There are 3 nested groupings, the coarsest first. Each group lies inside one group of the grouping before and may be the whole of it. The rows also spread widely along 13 directions, which tell nothing about the answers.
Some rows, each with its group in each grouping after it:
[ 14   2  -4 -16  15  -4   3  14   9   9  -5   0  -1 -15  12   0 -18   4
  11  -6   0   2  -6   3   1   3  -8  -1   0  -3   5 -18  11  -2]
K415 K239 K592
[ 12  -3  -3  29   6 -16  12   8  -9  19  13  11  -3   0  -8 -17   6  13
  19  -8   2  11  -2   1   8 -11 -10  10  11   5  11 -41   8  15]
K252 K470 K264
[ -6  -8 -14 -34 -25  -5  -3  10 -13 -13  17  -4  -9   9  25   1 -18  -7
 -22  18  -6 -24  22 -12  -4  -4  10  19 -12  11   8  -1   6 -22]
K252 K470 K309
[-26  16  -4  34  10 -20 -12 -18  16  -1  15  19 -24  12 -39   7   9 -13
   0 -23  -2 -22  -7  11  14   2  -1 -34   8  -5   7   9 -19  31]
K252 K792 K805
[ 35  17  25  -5  21  -8 -17 -29  34 -16 -20 -22   8  -6 -18 -12  -5  15
  27  -4 -10  -8  -1  -1  14 -23  18   1   8   6  -9  19  12   4]
K160 K181 K71
[-24 -31 -14  38  10  -4   7   4 -19   9   8  28 -30   6   0 -14   6  -5
 -15 -11   5 -13   8  11 -24 -12 -27   1  -4 -14   1 -17  -4   8]
K252 K792 K838
[-14 -14 -22  17   0 -20  30   5 -27  17  19   4  -5   5  27  -4  13  -4
 -11  12  -4  -1  17 -10   2   9  -4   2  20  11   9 -26 -19  -1]
K252 K792 K316
[  7  19   1  15 -34  23   2 -14  -4 -21   0  -8   8 -28 -16  15  27  -3
   0  15  18  21 -12  12 -13  31 -14  -5   3  -3 -42  -3 -36  -5]
K160 K783 K549
[ 13   3   6   0  -3  15   4  -8  17 -30  -2  -2  -8 -13   0  -6   1   6
  -8   9   4   9  -4   5 -14  -2  -2  -2 -20 -13 -13   6  -5   1]
K252 K545 K929
[-27   4 -12   5  -3  -2 -13  -3 -11   7 -13  10 -18   1  -9 -13 -11 -12
 -23 -11  -4 -13   8   2 -21 -15 -20  -2 -21 -22   1  15 -14 -13]
K252 K545 K506
[  6  -6   8 -16  14  11  17   2   9 -28   8  -9  -2  -6  -7 -11   1  -7
 -14  -7 -10 -20  -8   5 -18   5  -7   9 -10   0   4  -1  15  21]
K892 K744 K579
[ 18  12   6  18 -11  22  11   0  22 -14  -1  18   7 -27  -6  12  11   5
   5   9  19  25 -16  12   4   3  -3  -5 -10 -12   5 -23   7  16]
K892 K860 K968
[  7   1   6 -17  27 -26  21   2  11  43  -8 -15  15  17   7 -23  -6  19
   1 -32 -17  37   9 -11  13  -5  13 -19  -4 -10  35   4  -1  12]
K160 K783 K941
[ -9  33   3  16 -10  27  -1   8 -11 -16 -14  -3  20 -10 -18  -7   5 -11
 -25  10  17  19 -24 -22   8  14 -17  18 -20 -14   1  20 -19   5]
K415 K228 K634
[ -1  19   5  -6 -20 -15 -15 -38  23 -38  24 -15 -22  11  -8  21  16   6
  -3  13  -3 -19  15  12   5  26  23 -31  28  20 -44  17 -41   2]
K415 K239 K965
[-22 -11 -15  -2  18 -15  37   0 -18  11  13  -4  -2  13  23 -30   2  -2
 -28   9  -8  -5  15 -19   5   2  12   7   5  11  30   0 -14   2]
K160 K369 K867
[  3   7   2  34  12  13   2  -4   3  -8 -13  13  -1 -26 -21 -11   4  -9
  11   4  17  -5 -21   4   5  -4 -16   9   1  -5   2 -12   2  14]
K160 K181 K310
[ -9 -10 -11   9 -16   0 -24   7 -11  -2   0  17  -9   0   7   9 -21  -9
  -1  14  18 -16   4  -9   8 -12   0  22  -2   6   4  -7   0 -22]
K160 K369 K937
[-16  -5  -1  14  31 -18   6  -7  10   7   5   3  -2   3  -8   8  -1 -16
  -1 -16  -3 -16 -13  -5  16  12   2 -10  17   3  22   4  -9  17]
K892 K744 K967
[  1 -20   5   6   6 -17 -45 -18  11 -16  -8   1 -19  11   3  27 -22  -2
  12  -4   3 -28   6  -6   4 -13   8   4  10   2 -20  18  -5 -28]
K252 K126 K280
[ 20 -31  -1   9  14 -30   6  -5  -3  42  -5  -3  -2   7  27   4   1  28
  19  -8  -6  18  23   9  -9 -17   6  -6  21   2  -8 -25   0 -23]
K160 K692 K169
[ 14 -22   8  -4  32  -6  41 -25  -7   9 -11 -31  14   7  21  -6  34   8
 -23   0 -34  -2  25   7 -32 -10  11 -10  12  -7  -2   2   3  -4]
K160 K369 K432
[ -4  24   2  24 -26   8  17  12  -7  21  13  10  13  10 -21   1  29  12
 -10  -9   6  34  -1   3   9   7  -8  -7  -2 -13  12 -26  -2  33]
K415 K239 K592
[ 22 -15   6 -19   6   3  18  -1  22 -23  12  -2   7   0  22  16   2  -1
  -7  16  -9 -15   8   4   3 -10  26   7  -2   6  19 -15  33  12]
K892 K744 K579
[-11  16   2   4 -20  -6   1  -3  -8  21  -6  -8  15  11   0  22  14   7
 -14 -14  -3  40   5 -13   0  18   1 -17  -5 -20  -3  10 -27  -9]
K252 K126 K280
[ 19  -3  23 -16   3   1 -30 -18  22   7 -31 -14  10  15 -10  35   4   7
  -8 -20 -19  -2  12  13 -20 -20   4 -15  -5 -27 -18  23  19 -14]
K415 K239 K965
[ -2  -3   5 -25   4  -9 -12  17  19  -2  13   9  -9  14 -18 -10 -25   0
  -5 -31 -10 -23   0   2   1 -15  -5   3 -18  -3  34  -4  37  24]
K892 K860 K968
[ 14 -47 -12  -5  22 -15  18  13   9  12   8  13 -18   0  44  10 -16   8
   2  -2  -3   2  12  13 -12  -9   7 -10  -4  -6  16 -32  22  -8]
K252 K470 K309
[ 19   0   4  -1   8   1  -1  13   9   2   1   0  -2 -11   3   0 -10  11
  13 -12   7  13 -13   2  -2   6 -16  -4  -4  -4  -4 -17   9   8]
K415 K228 K634
[  7  18   8  -1  -6   8   6 -24  19 -16 -10  -2   0   2  -6  -2  13   3
 -24  11 -12   1  17  10  -4 -25  18 -11 -20 -18   2  14   5   0]
K252 K470 K309
[  2  -4   4  15  11   6   2 -16  -4 -27 -13  -6   4  -7  10  -1   1  -8
 -14  24   1 -15   2 -16   1 -12   6  24   1  -1  -7  11  -5 -18]
K252 K126 K280
[ 24 -21  15 -19  15   6  -9   9   3 -11  -4 -16  11   3 -12  11  -6  -7
   5 -18 -14 -27 -11  -2 -17  -9 -11  19  -2   2   8  -3  44  11]
K160 K369 K867
[-15  16 -17   3  -8 -31   0 -11 -29  29   0   0   1   2   5 -30  -5  -1
   4  18 -12 -28  29 -12  18 -29   5  23  26  23  11 -15  -7 -23]
K160 K181 K310
[ -5 -19   8   5 -29  17 -26  -8 -23 -23   1 -22   3  17  -5  37  26  -8
 -26  -1  -1 -17   7  -1 -35  24 -16  14  12  -6 -49  18 -22 -16]
K415 K239 K592
[ 19  -3  11  17  32  -3   6 -23  29 -27  -3  -6  -4  -6   3  -6  -1   8
  12  11   8   3 -12  -8  20   0  22  -5   8  11   4  10  -8   8]
K160 K369 K432
[ -7 -10 -10  18  -6   9  -4   6 -22   6 -12  18 -10  -8  11 -11  -4   0
 -14  15  13  -4   8   2 -16 -16 -21  24  -2  -9 -16 -17  -7 -20]
K415 K239 K965
[ 17  16   0 -10  -8  10  11  12   6   5  -9  -3  19 -23  -1  26   3 -11
   1  -5  -4  19 -14   4  -5  14  -7 -10 -14 -16  10 -15  12   2]
K252 K470 K309
[-21  12  -2 -32   5   5   1  12  18 -12   5  -2  -2  14   0  -2 -20 -13
 -34  -8  -3  -9  -1 -12  11   7  11  -8 -30 -13  33  26   6  14]
K415 K239 K592
[-15   5   2  -5  -8   9   9   5  -2 -21  22  -9  -1  18 -15   4  14 -10
 -35 -10  -7 -14  -3  -4 -11  21  -8  -5 -11  -5   3  13  -1  28]
K415 K228 K634
[ 11   1  -1 -18 -21 -14   5  -2  14   0  20   1  -8  21  21 -13 -12  29
  -2  13   3  20  28  -7  19 -16  33  -2  -6  14  14 -10   3  -2]
K160 K369 K937

New rows, each followed by its group in each grouping:
[  1 -13 -11   3   2 -11   5  28  -9   5  19   0   0  -2  17   6 -19   0
  12  -8  20  25 -20 -23  13  37  -6   8   2  12  13 -21 -13  -1]
K252 K470 K264
[  6  -2   5  -2 -11 -27 -21 -11 -12  16  12 -12  -9  22 -20   4  12  12
  10 -21 -22 -30  20  13 -15  -9 -13   1  35  14 -28 -18   2   4]
K415 K239 K965
[-18  11 -19  25  18 -27  -5  -6   0   9  -1  21  -5 -16  10  14 -19 -24
  15  18   9 -27  -7 -16  40  -3  11   4  25  12  23 -15 -12 -14]
K252 K126 K280
[-15   2  -7  -3   4   6   1 -22  -4 -19 -21 -17   3  -3  24   2  -1 -11
 -37  20  -1   8  10 -19 -14   9  12  -2 -15 -16 -11  43 -45 -35]
K252 K545 K506
[  4  25  -4  19   5 -15  11  -6  -5 -13  14  -7   9  -1  -9 -19   9  -3
   5  18  -3  -9  -2 -22  31  -1  11  17  18  24  13  -6 -13  15]
K252 K792 K805
[  5  -4  13   2 -11  -9 -15  -9  13 -15  10 -13   6  27 -14  36  16  -2
  -7 -12 -10  -8   6  -9   8   6  12 -11   6  -1   1  16   3  14]
K252 K792 K316
[  0  11  -6  20   9 -26  12   6 -18  27  22  10 -15   7 -24 -43   6  13
  13 -16 -14 -27   8  10   1 -24 -26  13  21  15   7 -45  18  29]
K415 K228 K634
[ 12  10   5  12 -28   0 -32 -23  23  14 -24   9   3 -13  -4  59  10   4
  15   1  13  23   7  25  -7  -2   8 -34   2 -22 -32   6 -17 -31]
K160 K692 K169
[-12   1 -10 -17  -5  -1  11   2  -8  16 -10  -3  -4   4  36 -15  -9  16
 -30  10   3  30  22  -8  -9   1   5  -5 -17 -16  -3  10 -29 -28]
K415 K239 K592
[ -5  21  -1  12 -18  -6  -2   5 -22  -1   7  -1  -5  10 -12 -50   0  23
  -6   1   6  21  10 -22   7 -14 -12  24  -9   8  -7   1 -25   0]
K252 K792 K805
[  1 -11  21   8   6  -5 -24  -9  21  17 -20   0   3  37 -16  17   2  15
 -16 -40  -8  31   6   0  -4 -16   9 -26 -25 -38  13  35   1   2]
K252 K470 K309
[ 20 -25  18  12   4 -10 -42   5  -2   7 -10  -3   1  25 -12  13 -11  14
  16 -18   1 -13   3  -8   1 -22  -7  27  17   4 -13  -5  20  -5]
K415 K239 K965
[ 19  14   1 -19 -40   4  -7  -1  -2   4  -1 -12   9 -19   5  20   6  12
  16   4   5  22   8  10 -12  15  -5  -9   3   2 -30 -15  -7 -18]
K160 K181 K310
[ 11  -8   4 -22  -2   0 -19  11   0  -6 -10  -6   2  13  18  -8 -27  12
  -9   7   5   4   9 -20   5 -14   6  27 -11   3   2   9   7 -20]
K415 K239 K965
[ 10  11  13  17  10  13   6  -3  14 -11  -7  -1   9  -7 -20  -4   6   2
   4  -6  12  21 -24  -8  11   8  -2  -3  -6  -6  11   4  -2  22]
K160 K369 K867
[-12 -11  -9  -9  -7   7   2   8  -9   2  -2  13 -13  -8  11  -7 -11  -3
 -14  -2   6  -1   5   8 -23  -1 -18   5 -15 -11  -4  -6  -4 -12]
K892 K744 K579
[ -8  31   8 -13 -32  14   8  17  13 -40  35  -9   7  12 -28   7   4  -3
 -17 -10  10  16 -20 -21  18  43   4  -5 -24   3  15   8  -3  44]
K252 K126 K280
[  9   3   4 -13 -30  -1 -37  12 -10   4  -3 -11   8   9   4  23 -16  11
   3  -7   9  12   0 -16   0  10 -11  11   1   2 -23   7 -10 -26]
K415 K228 K634
[  0  22  -1 -17  18 -24  -9   2   4   4   5 -15   6  -7 -30  11  -8 -29
  14 -26 -27 -44 -14  -5   6  10 -15  -8  16   9  17   1  17  17]
K252 K792 K838
[ 11  15   8 -13   6  -9  23 -16  18  -6  10 -11   5  -2  -8  -1  18   4
  -2  -6 -21  -7   6  12  -3   2  12 -18  10   4   5  -8   5  23]
K892 K744 K579
[ -7 -12  -4 -25  11  -6 -13  -6   9 -25   6   0 -14  -3   4  17 -18 -27
 -10   2 -13 -62   2   7  -9  -5   3   7   3   9   6   5  18  -5]
K892 K744 K579
[ -9  13  -1  13  15  16   3  14 -15  -6 -19  -6  23 -13 -12  -9  -7 -25
 -18   0   9  10 -31 -32   6  11 -18  28 -20 -13  21  16  -6  -2]
K252 K470 K264
[ 13 -27  -1   5  11   6  -6   3   6 -15  -4   0  -8 -15  13   8 -14  -4
  12   1  18   0 -13   2  -7  14  -9   8   1   3 -13  -6  -6  -7]
K160 K783 K941
[  5  -6   5 -11  12  -8 -26  -5 -11   3 -24 -13   7   4   1 -12 -24  -5
  -3   2  -9 -25   8 -22  -1 -29  -1  31   0   4   3  18  10 -30]
K160 K369 K937
[ -1 -11 -10 -28 -26   6   3   4  -3 -19  21 -13   0 -11  15  34   4 -18
  -9   9   3 -13   2   8 -15  39   0  -7   3  11 -14  -7  -9  -9]
K160 K783 K549
[  9  12   3   8   8  10  19  -2  33 -24  11  19  -5 -19  -7  -6   0  -1
  -1   6   9  -1 -11  12  13  -3   8  -9 -13  -5  26 -18  17  31]
K892 K860 K968
[ 16  -7   1   0  -5  15  11  -6  30 -10  -9  16   0 -13  19  26   2   3
  -9  21  11  13   9  18  -2 -19  23 -11 -24 -19  10  -7  22  -3]
K160 K692 K169
[ 22 -12   5 -13   4  -4 -12  -3  21 -29   8  -8 -15  -5  15   8 -20  11
  12   1   9   6  -7  -4   1  16   9  -6  -6   7 -15   4  -9 -10]
K252 K470 K309
[-36  34 -25  -9 -13  -2  22   0  -7   2  15  17 -19 -18  -9 -45  -9 -16
 -24  14   4 -16   9   6   6  -2  -9  -2 -17   3  19  -7 -17   8]
K160 K783 K549
[ -5  10 -10 -17   8 -23 -19   4   1  14   1   6 -14   0   0 -10 -28  -5
   8  -4  -9 -38   9   0  10 -19  -5   8  10   9   9 -12  11  -9]
K415 K239 K592
[ 21   9  16   7  -7  15   3  10   0 -24   8 -18  23  -4 -25  -6  10   4
  12  -3  10  12 -24 -19  13  18  -6  24   2  13   3  -4  10  28]
K160 K181 K310
[  1   1   5 -20   0  -5  12   4  22  -5  18   1  -5  12  -2   2  -1   9
 -10 -20  -6   9   2   6   0  12  10 -22 -13  -5  17   0   4  25]
K892 K744 K579
[  3 -19   5  11   4 -13  22 -16  -7 -12  17 -17   8  26  25 -18  18  21
 -22  18  -4  11  23 -23  12   1  28  17  19  19   7   4 -22  -2]
K892 K860 K968
[-15 -17   1  -4  -4  16 -15   0 -14  -9 -21 -15   6   7  13  11  -9  -8
 -31  -1  12  20  -4 -24 -20  22  -5   7 -18 -16 -13  40 -34 -32]
K160 K369 K937
[ -9   3  -8  12 -21  -1   3   7 -19  12   3   2   2   2   9 -18  -1  16
  -2   6  21  34   6 -17   9  12  -3  10  -2   5  -3  -5 -30 -11]
K160 K181 K310
[  9 -18  14 -15 -16  11 -21  15  -1   3 -13  -8  18  27  15  13 -17  18
 -15  -6  12  35   7 -27   4  -9  14  19 -27 -10  13  21   9 -21]
K160 K369 K432
[ -6 -10  -7   9  -2  20   0   1  12   0 -22  31  -4 -26  12  29  -4 -22
 -15  13  12  -9  -1  20 -13 -20  -7   1 -20 -29  10 -10  20 -12]
K892 K744 K967
[ -5   1  -1 -12   6  -3   5  -7  10   3   2  -5  -4  -5 -15  19   8 -17
  -8 -21 -18 -22   0  19 -23  11  -8 -29  -2 -11   3  -1   8  14]
K160 K369 K937
[ 10  -6  -1  34  22  -4  29  -9  -4   1  -5   2   1 -17  15 -13  14  11
   7  12   5  22  -4  -5   2  -1  -2   5  12  -4  -5 -21 -13  -1]
K252 K126 K280
[ 26  24  10  -8  -9   3  -7 -20  27 -25  -5  -9  13 -18 -10  17   4  -4
  16  21  -2 -16   1   3  20 -10  25   1   8  11   0  -1  18   1]
K160 K181 K310
[  9  10  -7 -25 -39   3 -23   5  11 -19   8   7  -8 -12   1  38 -13 -13
   6  11   1 -22  10  10  -4  -3  -3  -3 -10   0 -11 -12  19 -12]
K252 K792 K316
[  8   1   4  -3 -10 -11   9 -13   2  -1  15 -10   7  17  -7  -9  18   8
  -8   9 -15 -17  24   3   9 -22  20  11  10  14  10 -11  16  12]
K160 K783 K549
[-14 -23   0  20  41 -17  13 -13  -2  10 -10   3   2  18  18 -13  -1  -2
 -19   2  -5  -3   7 -17  14 -13  18   8  10  -2  28  15 -15  -4]
K892 K744 K579
[  4  -8  -5  19  -4  -2  -8  17 -12  13   0  17 -15  -3  -5 -17  -8  12
  12 -15  10  12  -3   4 -10 -14 -28   9  -9  -8  -6 -25   5   2]
K252 K792 K805
[ -1  -1  14  18  -1  15  -8  -6  21 -63  20 -11  12  25 -16  23   7 -18
 -23  18  14 -12 -23 -37  36  21  33  18  -6  10  24  34  -5  31]
K252 K545 K929
[ 22  37  -3 -21 -19   0  19   5   6   0  11 -17  28 -23   2  32  14  -8
   6   9 -10   3  -8   0   8  29   2 -13  12   9   0 -24   7  10]
K415 K228 K634
[-17   3 -14 -11 -19  -2  -9   7  -2   6   3  11 -11  -5  -1  25  -9 -19
 -13  -9   0  -8   2  11 -15   9 -12 -15 -16 -16   2  -4   0 -12]
K252 K470 K264
[ 19   9  18  31  12  11 -42  -3  11  -3 -40  10   5  -7 -18 -19 -29  22
  26  -2  34  37 -25 -25  24 -28  -7  26 -16 -11  -4  21 -11 -21]
K160 K369 K432
[ -4  12 -22 -16 -21  -5 -15  21 -22  23 -17  10   3 -29  18  13 -27 -16
   9   7   7  -1   2  -7  -5  -3 -27  11  -7  -6  -2 -18  -1 -40]
K252 K792 K316
[-25  -4 -27 -11 -29  13  10  18 -27   3   3  28 -22 -21  28 -35 -22   0
 -28  24  15  -3  20   5 -25 -17 -25  26 -27  -7   0 -24  -7 -30]
K892 K860 K968
[  6  15  12   0  -4  -3   4 -21  21 -18   8 -15   2  16  -6  11  19  12
 -14   1  -3  15   7   0   8  16  22 -22   7  -1 -11  17 -22  15]
K415 K239 K965
[ 14   5   8   7  56  -8 -26  -8   9  10 -46  -3   0 -29 -12 -26 -39  -5
  32 -15   4 -11 -27 -12   6 -22 -22  12   0  -6   2  16   0 -25]
K160 K369 K432
[-14  -1 -15  16   3  -7  24  18 -41  10  22  -3  -3 -17 -11 -23  11 -10
   4 -12   2 -10 -19  -4 -18  39 -43  17  25  18 -11 -35 -27  17]
K892 K744 K579
[ -8  11  -1   3  30 -20  -6 -25   5  12 -27  -5  -1  -1   1 -10  -8  -9
 -10  -2 -17 -12   8  -6   5 -19   9 -10   1 -12   9  26 -18 -24]
K252 K470 K309
[-17  -1  -8  13  15  -9 -25  17 -21  34 -25  17  -2   1  -8 -12 -26 -10
  -2 -13   7 -11  -7 -12   4 -19 -28  23   0 -12  12  -4   2 -18]
K415 K239 K965
[ 22  10  -2   0  -7  16  10  17   0 -15   2   4  -3 -31  -2 -14  -9   4
  12   3  13  19 -20   3  -9  10 -24   9 -16  -4  -9 -26   2   3]
K252 K470 K309
[  6  23  11  39   6   5  15 -14 -11 -23   5  -8   5   1 -32 -45  25   7
  -9   9   0   3 -10 -16  11  -6  -7  26   4   9  -2   2 -18  25]
K252 K470 K309
[-11 -16  -3   7  -1 -15 -15 -16 -24   5  -1 -11   5  18  -8  20  12 -19
 -10   0 -20 -52  18  -6  -9 -14   0  17  27  14  -2   4   5 -14]
K160 K369 K432
[-33  -5  -6   5 -11 -33 -26 -18  -3   2  28   7 -26  32 -19  12   1  -9
  -7 -17  -8 -47  19   4   5   2   3  -9  29  18  -6   7 -20   6]
K892 K744 K967
[ -8 -14   7  16  -7  15  14 -17  -6 -32   3  -9   9  14  11  -5  23   2
 -42  23   5   5  11 -17  -5   3  15  20  -3  -1  -2  21 -23  -3]
K892 K860 K968
[-21 -18 -19 -15 -21  23  10  30 -25  -1   2  13   0 -19  23  19 -10 -23
 -26   4  15   2  -9   0 -30  27 -27  12 -21 -15   1 -15  -3 -14]
K892 K744 K579
[  9  -7   8  -9 -27  -2 -33  -6  10 -15   8  -1 -17  21  -1  11  -8  22
   1  -2   6  -4  17   5  -4  -8   6   3   0   3 -27   4  -3 -10]
K415 K239 K592
[  0  -6  -5  43   2  -8 -22   5  -6  36 -17  35  -4  -2  -8  13  -4  -2
  10  -5  10  -6   0  11   7 -37 -19   6   7 -17   9 -29  19  -6]
K415 K228 K634
[ 17  -1   9 -14  -4 -22  27 -16  -2   0  24 -33  25  22  10   7  35  11
 -13   3 -32  -9  25  -8   4   5  27   2  34  24  10 -11   3  13]
K892 K860 K968
[-10  -1  -1 -28  14 -13  -1  -4  31  -3   6  -1  -9   7  -3  18 -15 -13
 -14 -17 -11 -22   4   9  -1   3  16 -29 -17 -10  26  18  16  12]
K160 K692 K169
[ 17 -30  -7  -2 -10 -13 -20  20 -12  10   4   0  -3  -6  22  38 -16  -1
  28  -7   8  -1  -3  -4  -7  13 -18   9  16   7 -14 -29   6 -21]
K252 K792 K316
[  7 -14  14  28  34  12  -1 -27  14  -1 -40  -2  12  -6   4  16  12  -6
 -11   4   2  12  -7  -2  -4 -16  10  -7  -2 -25   2  26  -7 -15]
K160 K369 K867
[ -9  -9  11  23  22   9   8 -11  -2 -28   5  -5  -4   6 -19 -19  14  -5
 -18  -8   2 -13 -15  -8  -9   9 -11  14   2   0  -4  13 -15  22]
K892 K744 K579
[ 25 -22  15   2  22  -2 -18   8  27  -8  -2  -2  -6   0 -11  16 -18  10
  25 -29  12   8 -23   4  -4  10  -7  -6  -7  -4  -3   1  14  11]
K160 K692 K169
[  3   7   4  10 -12  18 -10   3  -5 -45  11  -4  -1   1  -6  -7  -3  -4
 -14  21  16 -17 -11 -18   8   5  -5  33  -4  12 -10   7  -3   7]
K415 K228 K634
